The rows of a group lie close to one hidden flat surface of 10 dimensions, which passes through zero. Surfaces can cross.
Some rows, each with its group after it:
[-12   8 -21  -4 -13 -13  -1  -6  -8 -16  13   9  10  -9  15  -2  22]
J
[ -3   5  -1   1 -10   0   2 -11   3  -1   5  -3   1  -6   7  -5   9]
T
[ -1  -4 -16  10  -8  -4   7  -8 -10  -9  -3  -4  -8   5  10   5  11]
E
[ -3  -4  -5  -8   4  -1   0  11 -13   8   4   1 -23 -10   4 -10  11]
E
[ -1  -6  -2  19   3   7  -4 -13   4   5   1 -10 -11   3  -1  11   4]
K
[ 16 -11  -2  -3   3   8  -2   3 -12  -3  10  -6 -15 -12   8  -8  -3]
F
[ -1   5   8   4   2  17  -3  -2   2   6 -13  -3  -1   8  -2  -2  -3]
D
[  6 -18  -7  -8   5   7  -6  13  -9  19  -6  17   3   1 -14  -7 -13]
T
[-2  3  0 -6  0  3 -4  9 -2  1  1  1  0 -6 11 -9 -2]
D
[ -3  -3  -5  -4   2  -7 -10  -6 -15  -4  13  -9  -7  -3   6  18  -7]
E
[  3 -12  -7  -1   1   0   2   5   3   6   1   4   6   1   5   5   5]
J
[  2 -15  -7   7   9   1  -2   4   5   4 -12  24   4   6   6  10  10]
Z
[-15 -13   7 -16  -8 -23   8  -4   8   9   3   4  23   2 -16  -3  -8]
J
[  4  21   2  -8 -10   7   8  -1   5   9  -9  -4  -1   0  26   8  -4]
J
[ -2 -16 -11  -6   7  10 -12  10  -9   7   1  15  10   0   0   1   2]
X
[ 4  3 -5  8  7  2  4  5  4  4  3  2  5 -4 -1  9 -2]
K
[  0   2   2  -6  -7   5  -6 -10  -2  13  -3   7   0   2  -1   6   3]
J
[  2  -4   1 -11   7   7  -8  19  -6   7  13 -17   3  -4  -5  -3 -16]
F
[ 3 18  3  0 -2  5 -2 -2  0  1 -4  2 -4 -1  3 -1 -4]
X
[ -7  -7   0  -3  -8  -5  17  -3  10   8 -10  -7  17  11   5   7   3]
K
[  3 -11   5  -5   6   4 -13  -2  -4   5   6   5  -3  -5  -7   0  -8]
T
[ -9  -4   0 -12  -6  -3  -8  -4  -2   8   5  -1   1  -1   5   3  13]
K
[ -5   3   5  -1  -5  -5  -1 -11  -3 -12  -8  10  -4   7  -6  -7  14]
K
[ -7   7  -1  -5  -6 -17   1   2  -5 -13   2  -5  -9   3  -2  -7   5]
E
[ -2  10  -9  14  -5   5   6 -14  -4  -2  -4   2  -1  -1   5   7   5]
E
[  7 -10  -2   9   0  13  -7   1   5  14  -5  -2  -4   5  -3  -1  -7]
X
[ -3  -1   3  -1   3   2   2  -4   1   6  11 -13   7  -6  -3   8  -5]
E
[-1  2 -6 -1  0 -3 -1  3 -2  5  4 -3 -1 -1  5  9 -3]
T
[ -9   5  -7   7 -15   2   9  -1   7   5  -4 -22  -4   5  21  -5   3]
K
[-11   5   0  -5  -1   8  10   0  -7  15   9  -5   0 -18 -19 -20   4]
E
[ 3  1 -6  3 -2  6 -1  0 -1 -4  2 -5 10  6 -5  5 -1]
T
[  9   0   3  -4  -5  18  -6  10   1   5  -8  -7   7   7 -12 -24 -20]
F
[  3  29  15 -12  -3  -3  15   5   4   7   8 -21   1 -12 -12  -9 -22]
F
[ 23  10   8   8  -4   1  16  -1   5   1 -12  -1 -24   2  -5  -9   6]
Z
[ -7  24  -8  -2   1   1   7  -7 -13  -7   4   3   2  -9   9  15   8]
X
[  1   8  -7  21 -11   1   2  -9   7  12   0 -15 -12  -1  -1   2 -13]
X
[  6  -3  -3  -1  -3  14   0 -12 -17   0   0  -3  -7 -11  15  -1 -19]
F
[ -1   5   6  -9  -4  -2  -6   7   1  -6  -2   6   2  -1 -14 -30  -9]
J
[ 10  -8  -2  -1   9 -11   8   5   4   3   8   7   0  -8   3  14   3]
F
[  5 -10   3   1  18   9 -15  17  -7  -4   8  -9  -6   5 -17   0  -7]
J
[-2  9  5 -7  5 18  0 -2 -4 -3 -2 -6 15  3 -1  9  2]
X
[ 3  9 -6  1 -3 -1 -7 -3  8 -3 11  2 15 -2 12 14  3]
D
[ -9 -22   0  -7   6  -4  -1   2   5  -2   8  -9  25   7   1  13  -1]
X
[  0   9   1   9  -3  21  -7 -17  -6  -3   0  -6   3  -1  -5   0 -11]
Z
[ -7 -23  -6   6   5  -6  -1   2  -1   4   4  -9  -1   1   4   9  -8]
K
[ 2 -8 -7 18  5 -7 -6 -3  4 -6  2  7 -4  7 -9 10  8]
T
[-5 10 -3 -1 -9  1 -1 -2  4 -4 -9  5 11 12  2  2 11]
D
[ 7 -1 -8  3  6  4 -4  4 -2  2 -2 18 -5 -3 15 10 13]
K
[ -3   1   5  -4   3  -1 -20   0  -3  -4   8  -1 -16   0   1   1  17]
F
[  5   5   4   3  -8   3   1  -5   4  -1 -12   7  -2  12 -20 -13   6]
D
[  5   3  -1  12   3   6  -2  -2   4  -2 -15  18  -7   3   8  -1   0]
J
[ -8  -8   6 -16   1  -4   0   0  -3   3   4   5   9  -6   2  -3  -3]
T
[ 11   8   8   0   0  -9  -7  -8   8 -26   8   7  14  -1   5   5 -15]
E
[ 4 -1  2  3  0 -2 -3 -8  1 -1  5 -1 -6 -2  3  8  5]
F
[  4   4  -4   4 -13  -4   4  -2  15  -9   5   6  19 -11  14 -22 -20]
J
[  3  -8  -6  -6  -8 -14  -2   4   2  -1  -1   7   3   7   1  -3  -6]
D
[ 14  -3   2  -5   3  -7   4   5  -1   0   7   9 -11 -12   0  -2   2]
F
[-13  -3   8 -12   0  -5 -16  -5   8  17  11   7  20   3 -29  11   8]
K
[  0   1  -5  13   1  22 -11 -12   1   3  -7   5   9   6   1   7  -2]
Z
[-13   1   3  -3   2   0  -9   7   0  20  -9  -1  -5  10 -13   6  -2]
E
[ -3  -5   3   4  -3  -6  16  -2  13  11 -16   4  12  12  -1  10   2]
J
[ -2 -16  13  -6  11   0   3  -3  -1 -12  -3   7   7  -1  -3  -5   4]
T
[ -8 -17  -7   3  -7   8  -9  -5  -8  -4   7 -27  -8   2  21  -4  -5]
D
[  2   0   4 -12   4  -6  -9   3  -6  -2   6  13   0  -4 -19  -6   1]
D
[-22  15  -5   2  -7  -2   8 -21 -13 -20   5  -3  20  -7  -4  -2  -6]
Z
[ -6  -3  -2   0 -13  -8  14  -5  -3 -10  -8  -7  -8   4   9 -18  12]
K
[ -2  31  20   7  -4  -1 -12  -3  17  -3  -9  -7 -18   5   7  -6  -7]
T
[ -7   5   0  -6   0 -12   9  10   5   5 -16  13   8  10   2   4  -5]
D
[  3 -16  -3  13   1  11   8  -2  -1  -1  -3  -7  -1   0  -8 -14  -6]
X
[-13   7   6  -7   3  -7   0   4   5   1  -3   4  14   3 -10   0  -6]
D
[ 10 -10   9   2  17   9   0   8  10  -2  -4  10  -4   6  -2   9  42]
Z
[ -1 -22   5   1  14  -2   0  -2  -2 -12   3   4  10   2 -12   8   2]
T
[-15   3 -19   9 -13 -10   6  -3   2   6   8 -13   7   2  -3   4   8]
X
[  9   8   8   6  -1   3   8  -3   2  -7 -11   1  -8  -2   9  -8 -10]
X
[  2  21   1   0  -4  -7   9  -9   3 -10  24 -16   5 -14  -6   4   6]
D
[ -3   6   1  -4  -5 -11   9  11   9   3  -9   3   3   5   8  -6  -2]
Z
[  2   0   7   4   7  -5   2  -3   1  -2   4  -5 -12  -4  -6   4   0]
E
[ -9  -3  -7   3 -13  -3  -4   0   6   5  10 -16   5   5 -10 -10   6]
Z
[  1  18   4  -5  -9   5  -4  -1   0  -2  -3  -1  -5   0   6 -11   2]
F
[  1  19  17 -11  -2 -13  -5  -5  -1  -4   8  -3 -14  -6 -15  -5  -6]
X
[ -2 -18 -11   8  -1  -4  12  -1 -11  -4  -3   6 -15  -8   1 -17   3]
Z
[  6  -1  -1 -11  -3  22 -17  15   1  11  -3   1  10   5   7  -9  -5]
X
[ 10  17   0   6 -12  11   1   9  15  -3  -7 -13  -1  14   7 -12  15]
F
[ -5  12  15  -7   4   0 -11 -13  -1  -2  10 -11  15  -1 -15  16 -23]
Z
[  9  13   5  13   2   9   0  -2   2 -12 -10  -3  -5   5   0  -4 -19]
K
[ -8   3   3  -6   9 -10  -1   3  -8   1  11   4  -9 -13  -7   1   3]
E
[ -6  -3   2  -4   6   6  -5  -2 -10  -3   3   2   2  -8   1  -1 -10]
Z
[  5  -3   5   0   4   1  -8  -2   2   3   6   3   4  -1 -12   4  -8]
D
[ -1   8   8  -2  -9   8 -13 -16   2   8  -1   2   1   1 -17  -5  -7]
J
[  7  -5   0  18   0   4   6  -3  12  -4 -11   9   3   2  -2 -11  -7]
J
[ -5  -4 -12  10   6 -15  -3   4   3  -2   4   5   2   6   1  24   4]
T
[  6 -10   9  -3   1   1   1  -7  -8 -11  -7 -17  -6   6  21   8 -30]
K
[ -1   7  18   0  -1   7  -2  -9   7  -9  -1 -12   6   4 -12  -9  -5]
T
[-11  -9   7   1  22   3   2  -6  -3  -9   7  -1  12  -3   3  28  14]
Z
[ -9   3  -4   6   1  -9   1  -2  -4   2  -6  -2 -14   7   0  12   7]
E
[  5  -7  -2  11  12  -3  13  -1  -1   8 -11  20 -15  -7   4  10   9]
F

New rows. What belongs after each?
[ 13   3   5  -7   3 -16  -4  12  20   3   8  10  14   4  -5  14   4]
F
[ -1  -6  -5  -1  -2   2 -12   3   4  14   9 -10   3   1   1   8 -10]
X
[-6  0 -4  6  0  4  5 -7 -2  8  2 -6  3 -3 -5  8  2]
E
[  2   1  -1 -10   9 -16   7  13  -2   1  -6  31   3  -5 -13  -1   9]
D
[-25   4   3   0   3  -3  -3   2  -4  -1  -3  -7  -2   5 -13  -8   9]
F
[ 2  4  2  0  6  5 -4 -1  1  0  6  3  3 -7  0  5  3]
D
[  2  23  11  -3 -21   2   4 -23   7   5   3 -11   4 -11   5 -11 -21]
J
[ 2  7  6 -5 -5  3  4 -3  6  3 -6  0  7  5 -3  0  2]
K
[  1   3   5   6   8   3 -16   8   6 -15  11  -7  11  -2 -12 -13 -25]
J
[  6   7  -5  -4  -8 -15   6   1   2  -5   9   3   5  -4  -4  -2   3]
D
[ -5 -19 -13  10  -8 -16  12   8   7  13   1 -10  -6   4   6  -2  -1]
Z
[ -3  -5   3   1  -7  -9   3  -2   2  -3  -6  16 -15  -7 -10 -32  15]
T
[  5   4   3  12  -3   4   6 -14   3 -10   0  -4   2   0  -7  -2  -4]
E
[ -4  14  11  -3   2 -10   4   9  10   2  -1 -12 -10   3   3   3   4]
E
[ 18   7  -3 -10  -7  -4 -13   6  -5   0   1  19  -9  -1  -4  -9  -4]
Z
[ -8  -2 -10   1  -2 -10   2   5   0 -10   2  10  10   2   0  -4  12]
J
[ 11   9  -9   2  -6  11   6   7  -6  -1  -4  -5 -10   0   3 -12   3]
T
[  4  -5   3   5   3  -2   1  -7   5   3  -1   6   1  -6   9   7 -13]
J
[ 10  16  11  -6   6   9   1   6   1   7   7  -7  -7 -15  -3  -3 -15]
D
[ -8  11  -1   0  -8  -1   4   4   1  -6  -5  -5  -1   5  -2 -16  12]
F
[  3  -1  -7  -2  -7   0   5   9  -2  -6   6  -6   1  -4   5 -17   8]
J
[  2 -13   6   5  -2   4   1 -13  -2  -1  -9  -5 -12   6   0  -2   2]
K
[  7  -9   3   0  -3  -4   1   6   9  -5  -7 -10  -3  15   9   2   1]
E
[ -6  10  -1   1   4 -11  18   8   7   4   4  -8   8  -2  -2   9   2]
F
[-11  13 -14  -1 -22   7  13 -15 -13  -9   9 -20  14  -4  -1 -13   2]
E
[  1   4   2   4  13   3  -3  10 -12 -13   0  -1 -21  -1  -4  -5   7]
J
[ 13   4   7   8  -2   4   2  -7   7   3  -2  -7  -9   5 -10   5   1]
Z
[  2  -7   5   4  -9   1  -2  -9   5 -10  -4  -6  13  14 -18 -12 -10]
E
[ -1  -7  -7   9   4  -7  12   9   1  11 -14  14 -16   1   2  -1   7]
T
[ -2  -2  -8  -7   2 -11   6   2 -10  -5   5   9  -3 -10  13   1   6]
F
[  5  18  21 -12  -6  -2   0  -2  11  -9   1 -21   4   2  12  -2 -17]
X
[-6  9  7 -8 -2 -2 -8 -6 -3  3 -1  3 -1  1 -5  3 -4]
J
[ 2  0 -2  6 -3 -2  6 -1  4 -6 -8  4 -1  5  3 -3  6]
E
[  9  -2   2  14  -9  18 -14 -10  11   0  -3  -4   3   8  -6 -13  -2]
D
[  6  -2   3   0  -7   0 -26 -11   8  -9  10  -8   3  12   7  13  10]
F
[ -6  11  -8   8  -4  -9  -2  -2  -4   1  -2  12  -4  -5  -9  -6 -12]
X
[  2 -20  -4   8   6  -1  11  -9 -10   3  -6  14  -7  -9  -4   0  -6]
F
[ -4 -14  -7  -1  -1   0  -2  -5  -4   1   5  -2  10   0  -5   3  -3]
E
[-11  -2   0  -2  -6 -11   8  -2  -3  -5   0  -9   1   4  -4  -6   0]
D
[-2  1 -5 -6 -3  3  2  7  0  7 -2 -3  2  0 10 -2  6]
E
[ 10 -11   5  -1   7   7  -6  -2  -3   3  -4  10  -8   0  -3   2  -3]
K
[  0   9  -4  15   1   4 -12   6   3 -13 -17  11  -4  12  11  -7 -18]
K
[ -5  17   8  -1  -4 -10   1   7  12  -2 -10  -7  -7  14   0   0   3]
E
[ -1   9  18 -11   2   4   5   2   3 -18  -8  -1   1   1   7 -19   5]
T
[ 16  20   5  -5  -5 -19  19   8  12   6  -1  12   3  -6 -15  -2 -13]
D
[20 -3  2 -5  8  5 -9 27 13  8 10 -9  5  6 -1  5 -5]
F
[ 8 -2 10 -5 11  7 -5  7  9  9  4  1  5 -7  7  7 -7]
E
[ 9 -8 -9  3 -2 -3 -7 -5 -2 -3  0 19  0  5 -3  7 15]
D
[  5  -7  10  -7   2   1  -7  14   7   9  -3  -1  -7   4 -10 -15   1]
Z
[  9  -8  -2   6   5  -8   7   2   9 -11  -4  13   5   2  13   6   7]
E
[  1   8   4   1  -2  -6   9 -12  -4 -16  -1  -6   1   2   4   8   0]
K
[  3  -5   1  -5  14   4  -8  28  -1  -4 -11  10  -2  10  -5 -11   0]
J
[  6  -7  -7   6  -2   6  10  -5  -9  -6   9 -16  -3  -3 -11  -4   3]
T
[  2  -9 -10 -13  -1  -2  -8  11  -6   1 -12  24  -2   2  34   3   7]
K
[ -2   6   0   6  -3  -1  10  -2   1  -5   3 -19   6   8 -20   1  -6]
T
[11  5 -2  3  1 -2  9  4  4  6 -2  5 -5 -4  9  9 -4]
D
[ -3   0   2   4  15 -18   6   8   5   1  10   4 -16  -6  -3  15  29]
F
[-4  2 -2 -1  0 -5  2 -1  3 -5  1  1  5  1  5  6  4]
T
[ -2  -1  -8  -6  -9  -4 -16  10   5  17   6   0  -2   5  -3  -4   8]
X
[ -8   1   1  -6  -5 -14   2 -11  -2  -2   7   3   5  -8  -1   2  -2]
J
[  7 -16 -10   5  -7  -1 -11  -6   1  -6  13  -4   0  -2   7  -2   3]
D
[  7  -3   4  -8  -5 -19  -2   5   7   0   7  -3 -16  -3  18   3   9]
X
[ 14   0   1   5  -6  -3   0  -4  11  -7  12 -15   3   6  -2   4   8]
F
[  1  -3   4   2  -1   2  -5 -10  -5  -2   2  -1 -11  -4  -2  -3   1]
F
[ -2   5  -2   4   6   7  16   5 -12   4   1 -15 -19 -13   3  -8   1]
F
[-15  15  -9  -9  -5   3 -19   8 -15  21 -13  10 -13   9   3   8  -2]
E
[  2  -3  -5   1   3   8  -1  -7 -10   0   6  19   4 -17  -8  -9  -2]
E
[-5  3  5 -3  2 -1  2 -3 -2 -9  5 -4  5 -1 -8 -4  9]
Z
[-10  -1  -2 -11   0   8 -25   3  -2   2  -6  10  15  13  11  11  -2]
D
[ -2   6  -7   9  -2   3  -2  -1   1   7  12  -1 -11 -10  -8  -3  24]
K
[ 12  -2   3   3   3   1  -3   3   0  -3  -4  -3 -16   4  13   5   0]
E
[ -9 -11  -4 -18   9 -18   0  19 -12  -1   5   7   6  -2 -11  -3  -8]
T
[ -4 -16  -3   6  -1 -22  13   6  12  12  -5  -4  -2   8  -4   6  -7]
Z
[ 12   6  10 -20   1   6   2   1  -5   6   7  -2   3  -8  -2   3  -1]
K
[  7   0   9 -13  -1 -15   3  12   9 -20   6  -1   6   0   6 -15   2]
E
[ -6   4   6  -6   0   3   2   7   2  -1  -3  -5   2   0   3 -10   3]
Z
[ 10 -18  -7  -8   8 -12  10   9  -6   2  12   8   8 -14   0   6 -13]
F
[-2  0 -9  8  5 -3 -2  4 -2 -4  7 -5 -2 -5 13 11 -6]
K
[-2  7  2  3  7 -3  9  5 -1 -5 -7 -4 -9  4  5  8  5]
J
[-15   5   5   0  -1 -16  10 -11   3  -3  -1  -2   8   1  -2  13   0]
J
[  8   1  11  -1   8  12  -9   1   0  -9   0  -7   3   6  -7   2 -10]
T
[ 2 11  2  4 -3  1  6 -9 -3 -6 -6  4  0 -1 -6 -3 -6]
Z
[  0   1  -1   9   8  11   7   8   0   7  -2 -14 -12  -1  -1   0   4]
F
[-10  -1  16   5  17   5  16  -4  -5   4   1 -14 -13  -8 -25  -3  -5]
D
[ 2 -2 -8  3 -5  2 -2 -3  0 -5  2  6  5  1  2 -2  8]
T
[ -5  11  -1 -11  -9  16  -7   7  -8  24  -1 -24 -13   4   8  -2  -5]
E
[  3 -17  -9   0  -2 -10 -12  10   2   8   5   4  -4  -3  12   0 -15]
X
[ 2  0 -9  1 -8 -8 -7 -5  0  2  7  4  6  4 -5  8 -4]
Z
[ 10   2   3  -7   6  21 -11   7 -12   1  -2   6 -12 -10  13 -13  -1]
Z
[  2  22  -1 -13   0   0   1   5  -5  -1   5   1   0  -8  14   7   3]
D
[ 10  14   4  15 -12  14   6 -20   4 -11  -2 -20   1   6   0  -2 -10]
E
[  3  -9  -3   7  -5   3  -5 -10  -2  -2   5 -14  -5   3   6   5  -2]
D
[ -5  -7 -19  15 -10  10  -1  -8  -5   3   2  -5  -1  -1   9  -5   8]
Z
[ 9  8  6 -1 -2  0 -1 -1  6  1 -4  7 -8 -1 -2 -5  4]
F
[  0 -24  -9   7  15   8 -12 -10 -13   1   8  11  -1  -8   0  15  -4]
Z
[ -3  -7   2  -4   6   3  13   3  -2 -19  -7   4  19   2  12  -5  -3]
X
[ -2 -17   7 -14  11   0   8   7 -12  -8   3  -4   5  -4 -13 -10  -4]
T
[ -9   1   3  -2   4   3  -2  -6 -12   3  -3   3  -7  -8  -1  -1 -10]
F
[ -9   7 -13  19   0   6  -1  -6   1  16 -10  19   6   9 -21  15  13]
X
[  4  -9   4  -4  -1  -7 -10   6   0  -7  -6   8  -1  11  -5  -8  -5]
E
[10  4 -1 11 -7  3 -1 -5 11  9 -3 -5 -1 10 -3 10  2]
Z
[  4 -16   3   2  -1 -15   8   0   7  -1   3  -6 -17   1   0  -5  17]
X
[ -3   9  11 -15   5  -7   6  11  -1   6  -4 -11  -3   2   7   9 -10]
J
[-11 -17  -4   0   1 -12  12  -6   4   7   7 -10  15   6  -7  24   8]
J
[-15  -4 -13   9  -3  -6   6  -4  -8  -4   5  -1  12  -5 -12  -7 -14]
X
[ -1   6   3  -2   2   7 -12   3   0   1   4  -9   4   6  -7   5  -5]
J
[  7 -15   4   6  15  11   2  15   7  10  -8  -9   0  15 -11  12  -1]
J
[ -5  17  14  -9   8  -7   1   4   3 -21   0  -6  -6  -2  25   5   4]
T
[ -5   9   0 -14   3 -16  -8   3  -4  -2   8  11  -1  -5   3  12   6]
X
[-16  15  14 -13   1 -13  22   5  -3 -19  -6  -4   5  -6  -1 -21   0]
Z
[  3   4   5   1  -4   8 -10  -6  -2  -3  -7  -2 -11   4   8  -7  -3]
K
[  2  -7   9  -3   1   4 -10 -12  -5  -1  -4   5  -8   4  -1   1   3]
K
[-12  -8   0  -4  -1 -12  -8  -1  -8  -4   1   2  -4   6 -19  -4   0]
E
[ -6   5   0   4  -4   3 -14 -14  -6  -2   9  -9 -15  -4   6   8  11]
K
[  7   0  11 -13   3   7 -19   9   0   7   6  -1  -3  -1  -9  -7  -7]
Z
[  7   6   4   4  -4  13  -7  -2   6   5  -4  -1   1   2  -3  -5 -11]
J
[-11   3  -5   3  -3   2  10  -2  -4  -5  -6   0   4  -4  10  -7  -5]
Z
[ -7   5  -4   8   2  15   6   8  -1   5  -6 -19  -1   7   3  -2  -2]
F
[  2   7  10   2  -3  10   2  -9   9   1   3 -27   8   5   9  15 -13]
X
[ 0  4 -3  5 -2  6  3 -4 -4  0  2 -5 -4 -4 -3 -4  0]
X
[  0  10 -10   6 -15  14   0  -6   1   6 -13 -11   2  16  16   6  -1]
E
[  6  15  26  -7   8  19 -11  -6   7   3 -10   0   8  10 -14   7 -14]
X
[ 12 -18  -3   8   5 -11  15  -8  -4  -7  14  -6 -12 -11  -5   4  12]
F
[ -4   0  -3  -2  -3   9 -14   3   3   7   1   0  10   4   3   0  -3]
Z
[  0   9   0 -14   2  -2   6  20  -3  -2   1 -10   2   1  13  -2  -1]
J
[ -7  -4   2   0  -6  -3  -3 -12  -3  -8   6  -8   4   1 -10  -5  -3]
F
[ -5 -13 -14   0  10  -5  28  13 -10   6   2  -2  10 -11   3   5 -12]
F
[  5  17  12   2   6   5  -4 -17   0  -7  -1   3  12   4 -10  24 -11]
Z
[ -3  10   6 -11  -4   5  10   5   0  -3  -3 -14  18   6  -5  -4 -10]
T
[  7   5  -4   4   6   8  -9   1 -10  -8   5   2 -17 -10  10  -3   0]
J
[  0   1   2  -7   8  13 -12  14  -2   3  -4  12  -2  -7  10 -14  -2]
D
